There are 4 ways to turn a row about zero (a turn may also mirror it). The second row of each pair is the first, turned, with some noise. The first 36 pairs use one turn. New pairs use 3 turns, one after the other, and a turn may come again.
In the rows, 128 means zero.
Some pairs, each with its turns in order after it:
[143 158 130 100 133 143 123  48]
[144 102 111 135  91  62 156 119]
Q256

[127 186 128  90 126 116 116  94]
[171 106 126 129 110 105  93  86]
Q590

[ 85 148 173 122 139 119  96 105]
[122 136 157 157  79 134 158 111]
Q256

[137 125 133 116 122 208  54 208]
[ 70 135 215 186 113 159  80 115]
Q217

[156 119 143 181 124 102 148 133]
[113 103 169 136 131 117 168 106]
Q686

[164 118 136  92 145 148 116 100]
[133 121 120 142 149 183 105 143]
Q686

[145 142 129 119 207 123 131 125]
[124 156 130  80  86 112 114  97]
Q256

[153 114  68 103 192 158 138  67]
[178 109  47 138  99 182 146 119]
Q590

[140 111 134 177 138  84 168 113]
[113  95 162 157 121 113 151  73]
Q686

[150 130  95 137 141 142 120 114]
[122 112 133 155 150 123 110 151]
Q686

[202  83 170 127 117 108 143 110]
[124 111 178 146 133 198 162 109]
Q686

[155 115 133 139 172 141 119 102]
[ 99 102 133 145 164 146 116 123]
Q686

[142 103 102 146 120 155 122 110]
[142  93 136 127 149 140 115 104]
Q217

[127 114 135  90 149  82 135 131]
[138 129 105 133 144 135  76 153]
Q590

[161 117 126 138  65 128  93  78]
[107  74 136 120 184  88 121 127]
Q217

[ 98 137 142 130 120 122  59 166]
[131 133 129 162  94 194 134 127]
Q256

[183 160 150 119 133 165 119 126]
[111 157 155 125 140  98  99  81]
Q217

[160 149 118 128 131 161 105 130]
[164 113 131 112 144 125 165 113]
Q590

[ 99 146  85 152 158 114  78 122]
[157  99 115 160  89 116  78 147]
Q217

[134 109  75 134 129 144 140 124]
[144 101 121 109 126 155 103 107]
Q217

[145  73  84 114 136  66 121 186]
[ 65 115 102  78 152 185  97 153]
Q256

[134 129 115 123 153 176 184 131]
[144 152 108 120 135 174 133  72]
Q217

[137 103  98 112 101 141 152 126]
[124 108 121 115  97 133 143 164]
Q590

[ 96 208 127 138  99 136 125 124]
[116  99 170 126 113 104 118  59]
Q590

[129 108 129 122  88 131  97 149]
[132 125 158 149 127  97 151 160]
Q590

[155  89  99  64 120 104 118 171]
[150  81 118 125 147 118 101 203]
Q590

[100 208  98 106 125 119 159 109]
[106 143  39 131 103 115 120 109]
Q217

[130 123 133 163 140 128 123  98]
[141 110 148 110 131 124 155 106]
Q256

[143  69 107 108 204 142 189 156]
[ 83  60 152 100  98 153  54 106]
Q686

[166 121 136 107 192 148 121 127]
[135 161 112  77  88 106 126 125]
Q256

[136 148 134 105  87 122 152 128]
[168 132 123 132  93 133 146 129]
Q686

[126 181  99 133 142  94 122  90]
[155 119 145 153 108 161  86  87]
Q590

[149 112 137 105 121 116 126 133]
[138 135 150 120 125 160 127 128]
Q686

[104  86  96 130  76 126 181 108]
[ 99 113 124 146 204 104 152 142]
Q256

[172 173 140 141 152 106 119 136]
[161 100 146 103  92 129  94 115]
Q256

[128 109 104 132 118  98 133 120]
[136  98 120 103 119 128 133 141]
Q217

New pairs. What belongs after each?
[127 153 147 158 129  48 168 160]
[ 92  74 159  69 117 119 137  90]
Q590 Q590 Q256

[110 139 135  84 125 106 144 205]
[147 148 151  96  84 139 191  96]
Q256 Q256 Q590

[160  65 194  84 104 115 119 141]
[167  95 166 201  75 148 114 130]
Q217 Q256 Q256

[123 102 165 133 106  98 180 171]
[108  99  70 133  86 103  90 132]
Q590 Q686 Q256

[ 48 134  52 148 110 149 120 154]
[163 115 103 149 190  61 171  88]
Q256 Q590 Q256

[208 171 204 129 138 197 112 134]
[120 228 168 126  67  79 117 163]
Q217 Q256 Q590

[131 132 120 106 114 122 142 139]
[136 116 139 117 145 131 144 148]
Q686 Q256 Q590

[ 75 117 125 137 194 118 137 126]
[148 139  93 120  63 156 128  95]
Q590 Q256 Q590

[142 111 143 114 169 160 103 113]
[153 115 182 129 138 122 145 152]
Q590 Q686 Q217

[173 135 172  68 116 109 122 102]
[167 188 132  92 129 146 125 101]
Q590 Q217 Q686

[133 132 156 143 135 132 102 126]
[111 131 129 136 118 117 106 151]
Q256 Q590 Q256

[177 162 137 128 114 150 130 135]
[ 98 176 107 139 130 126  95 129]
Q686 Q590 Q256

[127 129 129 127  95 126 123  67]
[121 114  79 157 105 161 137 119]
Q686 Q590 Q686

[118  73 126 118 119 139 134  82]
[135 177 159 162 123 157 140 123]
Q256 Q686 Q686

[ 88 121 146  84 133 137 116  48]
[134  85  90  77 149  80 164 122]
Q686 Q256 Q256

[115 165 203 174 157 131 118 162]
[110 174  89  64 132  67 125 143]
Q256 Q590 Q217

[134 187 126 109 170 143 144 202]
[130  90 114  71 178 150 125 190]
Q590 Q217 Q686

[128 127  91 101 177  78 136 109]
[132  60 141 143 103 103 153 141]
Q256 Q590 Q217

[ 48  84 134 125 208 145 129 153]
[116 108 136 172 225 120 162  84]
Q686 Q256 Q256

[144 124 185 160 110  91  67 131]
[173  88  99 185  89 120 134 130]
Q686 Q590 Q590

[ 88 141 131 155 100 115  93 142]
[ 98 150 147 150 172 138 143  97]
Q256 Q686 Q256

[121  53 112  93 143 137  72 137]
[127 173 142  97 111 170 134  52]
Q590 Q686 Q686

[ 78 140 116 145 133 204 175 143]
[182 115  95 122  92  74 183 117]
Q256 Q590 Q256

[176 152 149 176 132 125 112 128]
[150 108 151 116 145 172 101  90]
Q590 Q686 Q217

[ 84 147 114 130  96 181 145 124]
[176 118 154 164 136 157  96 127]
Q686 Q256 Q217

[ 99 110 103  93  88 150 105 155]
[141 148  86 144 108 115 134  72]
Q217 Q256 Q217

[103 143 122 128 164 152 128 163]
[136  97 129 168 136 116 108 158]
Q590 Q686 Q217

[121 118 136  95 136 130 145 119]
[147 122 128 116 154 146 119 136]
Q217 Q590 Q217

[111 128 152 127 144 129 155  66]
[140  87  88 140 104 116 136 159]
Q217 Q217 Q256

[113 129 124 120  68 128 122 130]
[128 135 147  86 114 149 119 162]
Q686 Q686 Q590

[117 161 121 112 140  95  73 111]
[122 157 123  65 109 135 150 125]
Q686 Q686 Q256

[127 139 179 138 109  84 129 113]
[101 133 160 149 100 132  81 103]
Q256 Q590 Q256

[121 163 107 126 115 135 133 128]
[149 119 145 138 157 133 147 131]
Q217 Q590 Q256

[112 123 135 114  94  93 116 125]
[135 109 114 135 100 106 142 158]
Q686 Q590 Q256

[139 174 140 140 131  82 112 118]
[128 170  92 144 134 139 174 132]
Q686 Q686 Q590

[ 48  82 132 131 123 138  98 208]
[ 66  86  83 180  90 134 175  89]
Q217 Q217 Q686

[111 125 111 148 150  84 168 122]
[101 157 158 120 166 115 123 163]
Q686 Q256 Q256

[116 122 142 131 156 142 129 110]
[129 110 117 161 113 119 114 119]
Q686 Q256 Q686

[129 125 105 110 129 154 134 162]
[119 144 142 125  96 148 102 137]
Q217 Q590 Q590

[129 162 184  86 135 130 132 136]
[164 156 162  73 146 123 111 144]
Q590 Q217 Q686

[121 123 156 177 107 135 129 138]
[150 110 106 131 164 138 164 122]
Q217 Q686 Q217

[208 161 208  93 135 147 123 115]
[130  72 169 183 137 145 191 185]
Q217 Q256 Q256

[103 129 126 189 133 115 101 194]
[175  93 148 190  97 136 106 106]
Q256 Q590 Q686

[138  78 106 207 132 129 158  91]
[ 96  53 191 135  90 113 151 118]
Q686 Q217 Q686

[116  95 197 138 111 127 135 157]
[148 156 106 199 148 122 142 120]
Q590 Q590 Q590

[ 71  65 128 122  68 128  48 144]
[121  91  76  78 111  61  79  78]
Q217 Q590 Q686

